The rows are grouped in 4 different ways at once. Each group adds its own fixed numbers to the row, and there is some noise. The rows also spread widely along 10 directions, which tell nothing about the answers.
Some rows, each with its group in each grouping after it:
[20,-17,-9,-26,5,59,54,-5,15,5,-21,18,-24,34,10,5,15,19,16,65,-26,23,48,-4,47]
j_989 j_930 j_465 (2)
[13,-9,4,4,-25,-3,-33,-14,5,56,4,-33,-11,-56,25,6,2,-41,-7,38,9,9,2,-29,12]
j_218 j_860 j_401 (1)
[-30,12,-21,-3,10,-12,25,-7,-13,-59,-31,-32,-18,56,-67,25,-38,20,-42,-73,14,-47,41,18,-14]
j_989 j_156 j_520 (1)
[22,7,66,-1,13,16,29,24,-17,-3,56,61,84,-33,16,-10,11,19,-22,8,0,-12,-31,-47,-29]
j_398 j_209 j_792 (3)
[-11,-16,24,53,20,21,-29,-1,31,-19,35,15,-11,6,-12,-30,9,26,50,-20,-27,-22,4,32,-42]
j_88 j_143 j_401 (3)
[-25,33,-6,40,-25,-10,-38,8,52,15,27,0,-33,4,14,-14,-32,34,4,-58,58,-17,18,41,4]
j_398 j_860 j_520 (2)
[-7,-21,20,44,-42,6,21,40,46,59,16,-12,-39,0,30,17,-5,4,34,7,50,1,17,21,40]
j_88 j_143 j_792 (0)
[-18,-83,35,-26,-10,-24,-21,31,-70,-66,-22,-9,17,17,-35,-26,-35,36,45,-33,25,-25,-7,-44,-42]
j_218 j_930 j_465 (4)
[-17,-37,-17,-23,-28,-28,-24,5,-2,1,-17,-82,-39,-22,16,-15,-12,18,37,38,17,1,54,-24,17]
j_989 j_133 j_401 (4)
[-23,-5,17,20,-30,-11,-39,2,32,-26,39,47,18,-6,22,-42,-8,42,53,6,34,-3,-21,33,-6]
j_989 j_133 j_401 (0)
[14,-12,13,69,21,40,50,-5,-5,13,-29,13,4,54,-53,42,8,-59,-34,-41,0,-38,10,32,-7]
j_398 j_156 j_465 (0)
[5,58,-51,-49,-15,4,23,6,38,57,45,-22,-22,-3,58,17,4,-10,-33,41,7,72,6,1,55]
j_398 j_209 j_401 (2)
[-21,7,-18,-26,-12,-19,-39,-23,-19,-55,-10,42,8,48,-26,-19,-6,-16,9,-12,-22,41,-68,36,-13]
j_88 j_860 j_401 (0)
[2,-4,-46,54,7,1,11,-13,-28,6,-19,4,-18,60,-23,50,11,-57,-13,-35,-26,46,-35,46,2]
j_88 j_143 j_401 (4)
[7,-9,-28,43,-28,-32,-22,10,-42,12,27,9,23,-38,42,20,0,16,0,11,15,50,-32,-14,1]
j_88 j_133 j_401 (1)
[-10,18,-29,41,-14,-11,-10,-15,10,-21,13,-8,-14,-9,-9,8,-26,46,-7,-56,30,-36,42,19,-22]
j_218 j_930 j_520 (0)
[-5,-23,-35,40,-16,-14,18,17,-34,2,-19,-46,-34,15,-15,40,-1,-5,-13,-26,-5,20,10,13,-12]
j_88 j_156 j_792 (0)
[3,-16,36,-50,21,30,29,1,7,-17,-16,5,27,37,-33,-17,8,-9,1,50,-13,-19,21,-29,7]
j_398 j_133 j_401 (2)
[26,12,-16,-22,61,19,15,-9,-57,-23,10,-44,29,-17,-36,17,8,-8,-33,-12,-83,16,19,-46,-55]
j_398 j_133 j_520 (1)
[1,18,1,-4,23,-5,26,5,-14,-40,11,-5,21,43,-41,9,-13,26,-21,-38,-17,-22,19,-4,-30]
j_88 j_860 j_401 (0)
[-13,9,-4,-26,-35,-31,10,14,5,30,18,-40,-15,-19,26,7,-22,-12,-15,1,46,7,21,-27,42]
j_398 j_143 j_401 (3)
[3,-22,29,41,-31,4,-52,1,17,48,24,42,1,-45,44,-19,3,-38,21,1,41,23,-57,18,9]
j_88 j_143 j_465 (2)
[-3,-54,27,-39,-21,-19,-9,36,-46,-28,-3,-17,19,-14,13,-12,-23,27,34,20,30,6,6,-47,-7]
j_218 j_133 j_520 (4)
[4,2,-1,14,6,18,-29,-5,22,4,15,-20,-32,-13,11,-10,6,3,19,2,-24,6,6,22,-16]
j_88 j_209 j_520 (3)
[-13,28,-42,-2,-30,3,-8,-66,29,-28,-29,75,-1,21,7,-6,4,7,-25,23,21,2,-37,47,37]
j_218 j_209 j_792 (2)
[-5,22,-32,29,-20,-30,7,-8,-20,-13,-5,-2,1,22,-8,28,-21,-8,-33,-38,7,13,-2,11,6]
j_989 j_860 j_401 (3)
[-5,-18,-21,-33,-18,-11,31,7,-34,17,-55,-53,-30,42,-31,45,-16,-89,-43,-14,11,25,-8,3,33]
j_989 j_156 j_465 (0)
[-9,26,-16,-13,6,-9,28,-5,-12,-43,-10,-6,1,39,-39,22,-41,38,-42,-52,21,-36,36,-5,-2]
j_218 j_860 j_520 (1)
[-1,-52,-5,23,-31,-4,-13,13,-19,-17,-3,-25,-29,-36,26,-8,-10,57,40,21,17,-13,52,-12,-14]
j_218 j_156 j_520 (0)
[-12,-24,-4,-60,-46,-10,-65,-47,5,-24,-40,-6,-35,-45,30,-48,-2,12,31,73,10,8,16,-13,37]
j_989 j_860 j_520 (4)
[-11,31,-18,33,-10,8,-2,-72,36,11,-44,5,-13,10,-29,20,14,-69,-64,1,32,-49,18,37,30]
j_989 j_156 j_401 (4)
[-4,36,-14,1,14,-8,10,-26,-3,-21,16,19,44,11,-26,14,-12,-6,-46,-23,8,-16,-13,-2,-9]
j_218 j_133 j_401 (1)
[8,35,-34,43,16,25,0,-25,52,24,26,-23,-42,-17,17,3,3,31,-5,-15,-7,-23,45,33,10]
j_88 j_209 j_465 (1)

New rows, each followed by its group in each grouping:
[9,12,-15,-25,14,37,40,-38,-11,-41,-6,81,22,29,-8,5,26,30,-6,44,-52,32,-29,9,24]
j_88 j_143 j_792 (1)
[-11,28,39,10,11,3,19,40,48,57,54,-33,-1,20,-6,17,-11,-41,-23,-50,46,-15,4,6,4]
j_88 j_143 j_401 (4)
[-9,29,-89,3,-19,-13,-4,-65,17,-9,-29,-14,-49,8,8,8,1,12,-21,11,-3,12,41,29,45]
j_398 j_143 j_401 (2)
[-4,9,-11,19,-21,-11,-9,-17,22,-16,21,13,-1,-19,21,-17,-28,49,3,-26,46,-44,22,18,4]
j_218 j_209 j_465 (0)
[7,-8,24,-26,-18,23,-13,0,13,34,-1,16,-3,12,9,-11,19,-59,19,55,-16,43,-38,10,24]
j_398 j_860 j_401 (0)
[-36,43,-40,21,-29,-43,-33,-12,6,-27,25,29,-1,25,1,3,-38,26,-14,-64,32,23,-39,39,3]
j_989 j_860 j_401 (1)
[14,27,8,26,-1,22,5,-33,11,11,17,77,44,2,0,15,20,-47,-33,1,-8,11,-71,33,-11]
j_218 j_209 j_792 (0)
[-12,-7,-29,0,-22,-36,-2,13,-23,-6,-6,-22,-19,12,4,14,-36,7,-16,-52,43,8,2,-1,16]
j_88 j_143 j_465 (2)
[-1,-7,8,26,-12,-16,-67,-14,-3,-1,30,19,11,-44,24,-31,-4,-10,20,-25,9,2,-51,22,-34]
j_88 j_209 j_465 (0)
[-4,3,-59,-24,26,6,-5,-18,-20,-42,-34,-46,-41,46,-39,10,-3,3,-3,-12,-55,30,23,20,-17]
j_88 j_133 j_520 (2)
[26,14,47,-53,11,40,73,16,-10,31,7,30,51,27,-16,30,3,-68,-51,17,3,11,-16,-33,25]
j_989 j_930 j_465 (0)
[-9,19,-32,25,-17,29,-5,-45,48,14,-31,37,-27,57,-11,5,21,-55,16,36,-6,27,-29,78,48]
j_398 j_133 j_401 (0)
[22,-21,67,6,32,21,13,25,-26,-9,5,-23,34,1,-51,7,-9,-22,-14,-36,-26,-46,24,-34,-66]
j_989 j_860 j_520 (0)
[11,-18,-52,21,-22,4,15,-38,-30,-42,-14,52,-6,-6,31,-5,6,64,28,23,-11,14,21,15,31]
j_398 j_143 j_465 (0)
[17,-31,25,29,-6,24,4,38,-22,12,31,33,16,-3,21,1,17,15,44,19,-47,58,-34,2,-28]
j_989 j_860 j_792 (0)
[-8,10,17,-46,-13,0,0,2,32,40,30,-17,-4,-18,18,-2,-13,-26,-9,21,28,4,-3,-20,31]
j_218 j_143 j_401 (1)
[14,-47,20,-8,10,18,34,4,-29,-33,-19,6,10,3,-10,-13,-10,48,15,12,4,-41,55,-42,2]
j_398 j_143 j_465 (2)
[0,-27,-35,-53,-34,6,21,-17,-20,-15,-47,6,-22,7,21,3,6,20,14,82,-15,40,0,-15,59]
j_398 j_209 j_792 (1)
[-10,1,-23,-18,-14,-22,36,-5,-21,-43,6,-8,7,-10,3,6,-25,73,-14,-15,14,-23,42,-33,5]
j_218 j_143 j_792 (3)
[5,16,-33,31,16,42,21,-31,22,25,-3,26,-24,30,-11,33,27,-36,-5,7,-62,48,-27,49,16]
j_989 j_143 j_792 (1)
[-3,-23,40,-2,6,25,-16,5,36,7,23,-8,-7,-26,4,-30,0,33,35,22,-5,-36,14,-11,-20]
j_218 j_209 j_792 (1)
[-14,-30,46,-5,0,22,-56,-22,30,-10,-26,13,-15,-2,-27,-49,10,-11,32,25,-14,-23,-20,11,-23]
j_88 j_860 j_792 (2)
[-14,-7,-38,27,-71,-27,-43,-60,16,-21,-23,46,-20,-50,55,-23,-4,46,16,48,46,-10,-10,24,46]
j_218 j_209 j_792 (3)
[6,-24,-3,40,-4,-11,1,48,-49,-20,41,56,38,34,17,12,-24,19,14,-61,14,47,-71,15,-38]
j_218 j_209 j_465 (2)
[-5,11,-37,-45,11,-29,33,15,-50,3,5,-55,3,30,-22,38,-13,-41,-44,-37,-14,44,0,-29,1]
j_398 j_143 j_401 (4)
[11,-1,2,-16,16,26,-17,-32,-36,-38,-10,90,44,54,-31,-3,18,-49,-11,15,-58,54,-91,20,-29]
j_218 j_860 j_401 (2)
[10,-53,1,32,-11,-2,-16,-3,-37,-10,-25,-1,14,-22,-5,0,5,9,16,21,-9,2,-4,-24,-28]
j_218 j_133 j_792 (2)
[-1,11,18,-6,1,16,-27,0,24,24,27,29,14,-11,22,-19,4,-32,0,12,13,28,-46,11,7]
j_88 j_133 j_465 (2)
[8,13,37,-1,41,43,15,-9,41,-3,23,-17,-3,4,-26,-23,-7,19,-1,-15,-20,-60,52,-9,-22]
j_218 j_860 j_465 (3)
[-6,15,0,17,-20,2,-10,24,18,53,16,-5,-16,10,5,28,-19,-54,-23,-35,42,31,-22,17,3]
j_218 j_930 j_520 (2)
[7,-48,-21,28,-24,-5,7,8,-45,-9,-29,20,-6,33,10,25,-13,-17,17,-4,18,26,-30,14,17]
j_218 j_209 j_465 (4)
[2,37,-30,-1,4,11,24,-32,5,-37,2,43,7,39,3,4,8,42,-16,17,-11,9,13,20,24]
j_88 j_860 j_401 (4)
[-4,-6,44,-19,5,0,33,62,-1,17,47,-23,16,4,-7,19,-39,13,-11,-50,41,-18,18,-34,-11]
j_218 j_143 j_520 (1)
[-8,31,-9,-17,3,43,1,-15,53,29,5,3,-41,32,-1,9,16,-61,-10,15,-24,36,-16,63,21]
j_989 j_156 j_520 (0)
[2,-1,-27,-20,-23,20,27,-18,5,9,-20,18,-21,24,16,15,1,-27,-11,31,13,24,-6,25,51]
j_218 j_156 j_465 (0)
[-9,-17,-37,-10,2,-18,8,24,-34,-16,24,-33,-16,16,12,4,-5,36,29,-15,-23,46,15,-8,-8]
j_398 j_143 j_401 (4)
